The same things were measured in two ways. Each way mixes the same 12 hidden numbers, adds some noise and spreads widely along 7 directions of its own, which tell nothing about the thing.
(in the rows, 128 means zero)
Some things both ways: the first way, then the second way.
[ 87 145  94 157 115 131 165 109 110 138 135 154 181 127 141 159 148 127
 184 109  93 177 146 135  95 139  99]
[158 109 121 132 132 171 171 157 144 116 124 112 140  92 150 170 143 164
 156 168 137 140 129 149 107  94  95 153 107 139]

[180  90 110 164 120 107 134 109 123 173  71 147 112 103 101 115 110 110
 142  71 141  78 100 117 187  86  80]
[ 81 105 129 118 146 145  92 119 130 146  97 126  72 109 102  98 116 180
 127 116 103 112 110  89 148 160 123 167  81 135]

[154  98 122  69 124 124 140 101 177  97 165 130 117 134 150  94 107 127
 111 139 151 130 129 119 133 140 149]
[144 146 133 135 132 129 135 116 145 113 156 127 142 116 139  92  85 192
 143 155 138 127  86 167 121 119 106 109 110 111]

[171 102  99  87 132  94 116  80  92 163 122 121 141  90  72  76 108 102
 114  86 170 104 124 135 166  82 121]
[135 104 111 150 126 170 156 139 118 135 153 132 130 112 162 142 120 160
 152 139 128 115 126 171  88 126 107 146  98 127]

[ 74 201 143 158  75 162 118 106 125  97 130 153 183 156 152 153 163 160
 142 125 125  84 135 123 108 174 121]
[121 129 141 135 131 139 138 156 109 131 130 133 131 130 135 120 130 133
 121  99 127 131 145 145 141 119 137 150 141 157]

[153 170 146 149 117 136 142 160 143  95  88 193 188 137 193  86 168 124
  98 147 133  93  34 125 206 178 182]
[178 148 140 144 154 112 130 103 138 104 131 140 175 136 103 113 140 112
  94 158 159 131  98  97 125 116 151  94 156  95]

[132  94 140  62 156 116 120 192 160 122 153 128  92 123 121  99  95 100
  80  88  93 171 135 137 146  99  96]
[117  95 107 130  92 176 180 142 128 128 114  89 102 125 137 136 155 138
 167 137 135 136 144 132 111 143 102 167  68 164]

[152  79 107 116 126  97 162  89 114 207  97 140 104  97  44 139  94 126
 109  57 130  33 139 135 148  41  98]
[ 82 102  69 174 156 191 135 136 154 110 190 112 140 109  87 129 185 137
 183  62 158 135 156 121 102 135 146 129 126 107]

[113 108  66 109 148 158 148 131 123 146 203  77 166 136 121 125 152 165
 159 141 134 154 123 135  90 112 104]
[151 136 122 131 127 123  80 131 134 105 138 114 139  93 161 118 105 149
 136 181 130 105 107 145  70 128 128 130 105  86]

[133 131 114 148 122 130 166  57 114 122 134 134 169 101 141 153 148 142
 152 103 123 147 172 149 114 168 116]
[162 122 116 179 164 117 157 117 109 108  93 156 159 143 121 126 157  82
 135 122 174 174 120 153 130  75 138 105 176 107]

[123 176 133 161 117 194 138 106 100 138 150 100 125 100 169 142 173 151
 113 162 137 169 146  99 108 174 186]
[132 128 139 108 164 119 111 118 125 142 130 118 142  98 137 170 125  97
  98 155 121 119  96 124 143 149 134 110 152 115]

[132 106 171 140 170 115 114 179 127  81 147 151 114  88 131  70 194 142
 106 119  89 134  71 106 161 159  79]
[136 153 120 146 108 170 150 133 132 102 159  94 130 119 108  97 190 106
 145  69 153 128 136 103 111 101 141 108 121  98]

[178 120 169 197 144 164 136  72 100 146  98 102  72  90 129 141 126 180
 125  86 138 104 162 133 107 107 101]
[ 99 141 158  92 116 108  62 124  94 139  79 121  84 108 153 109  79 141
 111 146  94 158 108 143 147 120 111 116 112 125]

[123 132 141 128 117 173 141 103 162 132 151 105 120 123 152 115 138 189
 125 121 107  87 160 125  93 152 123]
[153 131 168  85 116 102 121 134 156 154 149 128 140 132 154 177  66 138
 112 214 105 115 130 130 124 131 104 147 127 147]

[ 72 152 108 118 158  79 169 183 100 163  79 171 171 178 114 181 121 106
  96 133  42 149  93 177 151 115 108]
[ 67 145 171  74 134 140 117 149 110 163 146  81 161 146 107 186  90 142
 140 120  94 200 112 160 183 126 129  62 100 194]

[141 108  91 143 104 118 156  35 102 149 146  99 161  68  96 137 128 123
 164 108 144 123 175 122 121 155 128]
[148 117 116 120  95 108 122 121 120 119 123 157 114 117 173 169 156  74
 102 149 129  78 160 107  94 147 128 157 135 101]

[111 115  83 108 156  94 104 104 104 123 156 127 160 111 102 125 147 141
 150 108 153 175 176 141 121 136  55]
[196 117 133 171 141 105 170 134 146 117  99 143 157 167 134 134 163  60
 123 157 161 137 149 116 124  85 147 129 165 142]

[107 194 166 116  77 165 105 141 176  72 129 189 139 151 195 109 168 149
  65 138 118  73  84  94 174 148 157]
[159 133 156 128 150 112 140 146 144 114  89 119 141 135 114 114 140 134
  95 134 123 112 141  99 178 116 156 161 154 150]

[142 146 120  54  95  97 126 141 134  87 126 141 152 164 194  74 142  74
  65 150 128 176  94 127 187 190 152]
[182 150 126 119 125 123 169 102 157 131 151  76 143 126 120 101 144  85
 115 163 129 107  95 108 121 164 126  97 139 106]

[107 166 116 134 132 126  88 142 101 115 140 116 113 167 113 174  81  86
 135 180 201 191 122 113 129 127 168]
[ 92 119 126 126 154 126 116 125  98 132  85 127 111 117 114 110 127 159
 125  94 114 128 105 135 162 152 137 139 106 147]

[135  96 124  59 196 125 142 171 134 170 168 132 106  81  74 118  84  98
  85  80 112 186 153 156 134  53 153]
[ 84  91  82 158 118 158 134 136  71 111  67 156 118 147 136 133 130 170
 145  91 131 174 127 181 143 133 136 114  80 154]

[157 106 122  97 139  83 119 182 123  97 117 166 135 148 142  76 135  92
  90 112 149 139  54 128 190  99  98]
[ 86 141 150 117  96 138  79 144 113 146 126 100  79 136 141  76  97 125
 138 107 106 170 134 138 138 112 122 105 110 147]

[125 110 123 116 148  89 116  74 117  61 160 146 153 118 135 115 178 132
 163 128 147 188 152 130 126 203  59]
[106 178 155  94 113 119 129 133 133 133 142 126 118 119 125  95 101 188
 125  95 110 134  70 138 162 138 107  65  95 164]

[153  68  92  56  83 149 166  34 182  92 232 101 110  47 137 116 143 118
 109 114 122 158 182  70 123 142 141]
[140 136  98 187 160 161 148 122 137  69 157 123 128  60 167  74 173 152
 154  93 191  86  84 168 107 104 124 134 139  67]

[116 147 113 131 114  68 169 132  93 145  65 175 164 199  99 194 105  78
 109 134 152  84  85 167 170 139 145]
[115 117 101 147 118 131 175 131 122 137 141 127 118 130 144 135 159 102
 178  98 141 120 138 157  89 142 102 130 107 156]

[ 96 171 158 219 125 121 120 119  70 111 111 128 151 174 111 169 140 156
 178 127 184  78 121 158  94 159 100]
[169 140 111 112 103 118 160 154 166 120 153 129 139 103 141 174 150 111
 149 156 141 112 141 119  82 117  97 141 140 123]

[146 183 204 133 171 108  65 152 118 100  60 189 114 165 126  78 104 148
  82 139 179  73  76 149 174 114 157]
[161 152 150 122  94 160 176 148 127 119 163 103 173 146 137 131 112 173
 147 154 128 152 121 161 101 104 110  96  81 162]

[126 140 119  96 154 146 129 190 134 134 159 166 120 126 134 115 154  96
  96 151 164 174  86  98 159 129 189]
[181 118  87 150 137 103 146 124 168 109 107 152 140 129 109 147 197  81
 111 141 140  84 145  52 100 156 152 132 144 118]

[181 107 158 122  90 145 161  93 153 128 119 124  85 115 144 110  82 109
  94 103 151  83 126 116 141 117 178]
[ 76 117 134  91 150 138 109 133 151 165 170 136 123 110 102 182  83 153
 138 141 117 171 127 131 155 134  96 126 151 141]

[131 128 120 165 111 105 128  66 143 124  63 153 127 150 137 169 113 182
 131 118 114  67 148 129 136 122  56]
[128 156 193 100  79 116  91 134 129 116 128  67 108 129 169  88 116 103
 129 165 117 122 152 115 119 111 124 139  89 149]

[148 142 138 135 121 130 138  97 149 163  79 144 130  99 124 121  84 130
 110 126 121  83 134 125 159 137 181]
[113 119 148  96  58 125 107 117  89 136 127 127 108 155 170 152 122  90
 100 152 108  99 161 115 104 165 133 142  77 138]

[129 156 172 179 139 166 108 117 128 153 101 149  72 123 115 139 124 174
 121 128 155  67 124 102 120  97 147]
[ 95 101 140 121 104 138 112 161 120 159 110 123  93 150 134 167 139  92
 145 107 101 137 196 111 125 108 132 171 109 165]

[189  89 132  94 118  92 125 109 138 144  92 143 103  92  95  77  64  82
 100  95 163  96 117 114 179  95 150]
[128 132 158 117 121 123 108 129 136 158 169 151 136 152 124 149  97  98
 109 152 125 156 147 113 124 111 124 112 158 136]

Other things, the second way, with their names:
(456): [ 93 183 178  65  83  83  49 125 115 150 134  86 102 152 111  88  97  81
 102 107  73 153 162  94 152 140 140  90 137 137]
(717): [113 117 126 125 145  77 107 107 130 122 102 176 126 131 120 164 166  82
 117 125 136 108 159  78 125 151 134 144 142 140]
(143): [197 170 162 134 140  93 138 157 144  95 136 109 190 109 144 153 200  39
 126 160 170 126 141  87  74  91 146 107 162 151]
(612): [134 133 132 108 135  90 109 120 145 103 138 156 161 109 129 185 137 103
 114 173 151 136 154 103 120 132 121 136 168 119]
(321): [169 148 112 135 118 131 122 124 126  85 130 106 139 102 125  99 189  79
  87 119 148  84 143  80 111 144 164 144 163  67]
(378): [181 153 125 111 103 123 145  97 150 111 181 100 181 147 109 131 133 105
 106 168 114 108 165 107 110 151 140 106 149  80]
(575): [ 68  85 112 118 136 125  81 106 111 144  90 135  98 140 103 137 104 170
 137 120  84 110 150 117 140 179 141 171  71 131]
(698): [108 180 183 102 114  87  55 118 121 131 174 123 135 132 161 115 100  80
  92 122 114 127 124 128 144 119 148  61 156 118]
(97): [ 88 128 139 125 178 141 110 134 135 143 129 118 134 116  81 142 150 135
 136  80 112 155 129 102 164 120 141 107 137 148]
(348): [181 141 174 140 113 120 115 122 125 117 145 123 146 151 153 119 117  81
  95 152 131 109 178 130 129  64 152 157 177  67]
(453): [100 113 129 129 125 109 107 120 113 139  85 132 105 160 102 117 130 124
 137 101 110 123 147 107 137 139 147 151  95 141]
(135): [164 149 144 129  58 149 150 134 115 129 138  78  96 143 175  85 129 100
 133 116 112  90 142 151 101 104 125 139  92  97]
(39): [121 133 172 106 121 125 132 124  83 156 110 147 111 123 170 149  93 119
 103 143 124 145  92 166 149 110 100 119 124 147]
(428): [129 143 145 102  73  82  78 131 101 138  87 166  84 158 140  97 111 113
  80 115  80  99 172  91 129 149 140 147 118 137]
(142): [166 118 145 147 149 111 145 115 145 153 116 144 101 136 145 104 108 115
 113 139 110  91 125 135 148 111 120 157 159 112]
(681): [150 137 159 128 133 126 118 137 182 142 131  80 122 144 131 118  86 127
 149 167 120 149 106 137 154  77 128 106 122 120]
(217): [133 128 106 138 125 162 163 112 164 113 148  67 117 112  98 100 184 105
 158 117 154 114 113  87 117 146 128 130 104 106]
(438): [134 167 139  72 101  95  81 131 138 117 123 116 102  76 137 128 146 117
 104 142 104  90 131  69 102 156 111 137 121 110]
(164): [134 141 145  97 153  83 106 119 134 118  64 118 154 139  83 142 113 149
 116 157 117 154 102 100 166 133 144 110 112 142]
(595): [ 88 133 186 123 133 135  79 109  94 123 142 114 147 158 130 111  79 134
  96 130 126 170 145 152 187 100 158 112 143 119]
(17): [137 116 111 143  98 115 152 124 105 125  82 153 102 157 158 102 100 148
 121 129 129 123 107 171 145 136 122 132 104 135]
(200): [156 153 142 141 114 100 157 126 148 131 143 116 111 127 166 107 117  84
 155 132 163 122  90 167 118  87 103 114 146 109]
(386): [122 161 126  68 116  85  92 107 126 112 105 128 122 106 101 108 134 140
  58 133  99  84 100  60 164 222 148 113 126 129]
(465): [ 64 139 171 101 152 146  91 112 105 141 178 103 143 117 118 138 102 152
 106  95 122 107  90 133 169 158 157 113 104 124]
(81): [110 165 145 114 119 116  72 116 115 109 168 136 168 140 129 120  79 148
 104 133 130 162 108 155 144 121 149  55 138  98]
(512): [146 149 133 127 121  82 106 113 150 109  77 118 101 139 107  69 134 122
 135 124 113 129 146  94 142 111 128 135 132 110]
(451): [103 134 169  92 108 110  89 108 111 134 100 114 119 154 119 102  94 153
 100 155  86 135 141 102 157 163 137 126  83 165]
(516): [139 151 113 119 123 109  96 130 133 108 101 142 123 124 109  88 141 132
  79 124 119 123 107  77 147 167 155  91 134 131]
(137): [137 132  98 113 145 117 132 116 139  98 106 123 147  95  98 150 176 147
 123 123 128  86 114  85 119 173 139 138 106 109]
(469): [154 154 108 103  96 135 164 133 144  94 127  83 121  71 128 134 204 116
 159 128 159  78  93  81  63 157 103 146  67 115]
(461): [130 145 150  86  73 102 112 143 114 140  94 133  94 148 137 142 129  86
  89 119  90 134 179  97 155 120 126 138 144 138]
(400): [181 128 133 121 141 114 141 145 166 122 129 159 141 115 137 160 125 151
  75 154 114  64 128  98 156 132 143 162 163 116]
(594): [ 63 142 128  97 120 165  94 156 134 142 181 103 108  93 132 139 105 172
 136  84 102 137 122 146 154 140 120 107 120 133]
(100): [117 175 173  65  66  91 119 114 138 121 159 133  99 120 165  85  61 177
  93 171 116 109 101 134 156 168  80 122 111 150]
(331): [142 113 137 127 115  92 123 120 136 149 111 134 111 153 154 149 119  69
 122 159 110 114 161 125 126 131 128 145 142 135]
(555): [145 167 174 136 130  94  86 107 113 140 131 113  94 131 141  46 101  80
 116 103 124 111 112 136 126  91 136 129 164  75]
(345): [193 162 153 130 160  94 152 143 142 117 122 142 188 129 109 158 179  72
  92 134 146 125 123  81 126 104 155  94 178 144]
(392): [110 149 116 119 148 125 119 131 117 119  96 108 121 103  90 113 156 136
 141  75 127 143  99 115 142 124 134 111 120 114]
(653): [112 145 134 121 109 118  87 140 120 138 122 126 104 133 140 119  96 125
 131 103 111 148 120 152 136  97 132 102 129 104]
(450): [ 61  80 149 121 182 113 118 110 106 168  96 167  87 118 134 140  77 157
 119 139 121 132 108 149 187 164 105 187 133 177]
(30): [129 141 204 117 157 114 103 136 118 143 118 100 141 133 137 129  99 112
 117 152 122 144 128 136 160  81 140 144 142 149]
(556): [109 136 130 110  84 105  87 126 118 141 116 131  63 122 164  74 110 115
 116 130  90 115 154 116 115 164 105 136 117 146]
(180): [132 122 136 131 142 102 102 123  84 142  73 184 107 135 131 101  83 156
  90 131 113 133 101 145 143 132 128 143 136 128]
(607): [200 152 135 127 137  87 164 102 182  99 178 156 187 125 140 163 121 124
 112 192 154  95 127 129 120 115 111 117 179  85]
(729): [120 134 118 145 116 140 121 131 120 116 157 128 119 122 136 110 152  80
 129  92 142 141 173 132 119 108 132 131 176  96]
(395): [164 115 127 182 152 127 170 113 133 103 113 137 118 117 156  69 132 147
 158 137 162 104 121 170 114  95 107 177 134 108]
(562): [122 121 143 110 115 128 139 159 118 168  88 150 103 154 120 153  80 164
 130 119  83 176 145 155 166  85 103 135 127 163]
(548): [144 172 153 107 165 106 125 120 149 105 125  85 165 102  94 110 125 153
 133 131 138 131  74 123 151 118 135 101 130 109]
(447): [168 173 153 138 106  94 107 135 117 102 134 156 141 118 167  98 112 115
 131 148 157 152 113 155  79  71 106  93 146 109]
(328): [149 128 103 151 113 131 128 112 148 107 133 110 119 138  98  87 196  66
 120 108 144 105 163  52 102 151 159 132 138  99]
(504): [145 139 114 127 108 123 134 124 125 123 122 141 111 121 141 114 122 123
 117 126 127 130 121 140 126 120 113 118 143  99]
(317): [131 109 125 116 106 106 123 138 133 144 121 162  98 128 161 157 104 127
 107 141 113  72 138 130 127 148 125 181 126 123]
(604): [116 155 128 119  67 172 135 149 145 100 193  66 126 110 146 112 172 119
 166 106 136 119 169 116  83 125 120 119  86 130]
(384): [127 108 108 124  99 151 150 117 113 116 113 109 125 134 131 140 139 139
 136 134 120 121 153 135 124 145 127 152  91 113]
(36): [ 69 128  89 144 140 122  69 114 132 110 110 138 105 135  86  86 124 166
 143  69 126 141 108 115 148 148 159  94 102 103]
(522): [141 135 118 160 183 152 163 138 161 103 129 123 159 110  82 102 127 197
 162 111 159 171  95 150 155  76 119 121 148 118]
(639): [171 151 159 109 131  70 126 123 152 126  79 134 135 149 106 124 137 108
 104 154 113 117 130  74 145 122 136 129 131 148]
(162): [125 122 135 156 111 166 162 142 101 113 139 103 122 119 162 119 161 111
 164  99 155 127 147 168 102  87 120 158 107 124]
(503): [110 129 135 113 121  87 108 110 129 142 135 147 118 148 113 142 153  57
 111 114 126 110 160  75 124 164 142 130 145 140]
(435): [195 155 122 149 145  75 142  94 136 113 121 174 139 120 128  86 118 141
 128 138 132  84 109 139  90 115 109 135 153  74]
(569): [122  86 111 190 164 151 181 132  99 120  88 180 146 166 107 134 133 162
 153  90 166 169 128 177 155  78 136 150 128 146]
(123): [168 104 120 167 129 161 183 123 142 105 122 108 143 137 144 104 133 161
 152 159 138 129 149 163 127 104 117 156 114 126]
(207): [150 150 146 131  96 102  85 121  76 134 128 168 127 153 157 102 105  78
  79 133 121 141 138 135  99 119 142  95 155 106]
(425): [116 108  93 108 128 153 156 147 144 126 168 136 154  94 115 196 147 155
 152 152 135 130 155 120  87 164  98 156 119 150]

Some of these things the first way, each followed by its name:
[ 81 138 128  82 117 115 123 155 172  89 172 144 123 148 174  85 130 103
 124 188  90 183 104  90 127 181 158]	(135)
[124 128  83 144 132  67 105  59  79 129 120 104 167 127 101 124  82 110
 184 140 182 160 161 148 122 142 104]	(384)
[188 111 164 187 124 103 132  22  84 130  74 114 109 129  82 131 123 165
 143 110 198   6 122 145 139 149 107]	(435)
[141 117 100 118 142  63 114 140  94 108 144 141 146 148 113  89 109  71
 137 155 197 146  55 129 178 105 146]	(653)
[176  65 103 103 169  73 108  66  84 127 138  95 104  59  62  99 140 144
  94 124 166 122 143 109 157 107  79]	(698)
[185 108 156 103 118  92 114  70 116  69 102 126 124 138 145  74 157 153
  72 111 136  71  94 138 177 148  69]	(456)
[123 138 125 134  92 108 145  75 125 125 110 136 100 164 115 199  52  62
 142 141 149 155 136 124 137 122 163]	(392)
[112 131 111 139  99 135 100  46 147  82 177  96 133  93 155  87 126 166
 174 193 153 144 155  65  87 179 145]	(348)
[145 101 130 189 134  84  72  90  72  94 127  61  96 137  91 117 121 149
 170 154 197 105 121 109 122 156  46]	(555)
[135 102  80  94 130 100 144  95 112 131 138 147 126 112 109 147 135  82
 129 146 131 202 117  92 149 121 125]	(97)
[ 88 103 118 135 165  99 130 200  94 112 181 101 125 128 104 131 115  87
 166 149 133 230 127 123  88 152 110]	(504)
[136 123  76  82  80 112 123  52 166 118 148 108 146 103 131 121  81  89
 123 184 137 138 128  81 172 161 188]	(465)
[144 116 134 166 141  73 129 124 113 105  78 166 103 188 125 160 104 122
 129 148 181  96  81 134 157 112  98]	(512)
[163 142 162 161 122 147 124  75  98 154  89 119 133  82  95 110 109 149
 135  81 152  80 162 137 121 133 139]	(207)
[126 102 182 103 123  98 119 193 182  58 134 126  73 159 135 132  48  97
  89 143 141 132 132 115 129 163 136]	(100)
[116 162 128 147  98  77 104 107  97  65 117 162 161 150 149 118 106  67
 154 165 185 176 100 110 152 174 156]	(461)
[157  91 156  51  96 152 157  99 175 129 173 134  72  68 127  79 127 112
  51  86  89  98 130  88 149  89 162]	(594)
[ 97 136 134 192 125 140 125  85 117  97 145  86 126 156 119 210 111 138
 205 133 132 170 178 142  81 198  68]	(469)
[ 60 143  95 140 108 110 142 126 135 109 149 132 154 158 126 192  93 103
 175 179 109 185 142 109  94 163 135]	(162)
[137 168 158 183 160 163 110  85 124 107 117 121 124 156 161 152 151 205
 132 139 159 103 138 158 118 153 111]	(164)
[140 114 122 109 152 117 119 130 152 130 132 132 109 148 116 127 106 131
 115 147 151 110 100 126 158 118 132]	(453)
[113 106  85  72 104 130 184  96 163 167 150 127 111 129 132 160  97 110
 108 137 100 150 175 114 112 128 161]	(331)
[108 211 165 163 123 152  98 131 100  94 100 179 149 149 143 158 161 127
 109 162 164 131  92 112 157 170 177]	(345)
[206  89 160  80 125 108 134  87 155  88 122 144  94 117 109 104  68  92
  77 107 184  95  99 128 176  93 169]	(447)
[109 163 153 140 127 115 115 230  99 105 108 139 153 162 127 139 134  86
  77 131 125 123  58 140 182 152 134]	(386)
[167 126 151 144 143 124  79 112 111 116 110 128  88 109 116  91 126 143
 117 120 201 112 132 105 150 131 111]	(328)
[112  85 112 127 119 132 142  78 133 170 155  98  69  81  99 135 124 143
 152 110 107 146 209  85  78 138  84]	(142)
[116 183 176 168 132 135 123 117 107 126  76 142 131 156 157 107 136 184
 107 182 139  69 112 128 108 178 180]	(378)
[132  96  99  53 117  91 120  73 156  65 175 138 144 125 136  96 130 118
 126 148 138 172 137 105 131 151 102]	(604)
[111  94 130 123 116 162 158  90 176 119 172 102  87 117 131 166 126 182
 135 122 102 117 198 105  67 152  90]	(395)
[121 112  90  84  93  99 113 118 140 129 177 105 136 126  93 107  71  66
 134 140 185 115 115 108 158 116 168]	(317)
[148 105 131  83 134 169 150 132 168  68 213  89 114 109 152 133 118 132
  89 170 155 176 130 101 109 153 191]	(612)
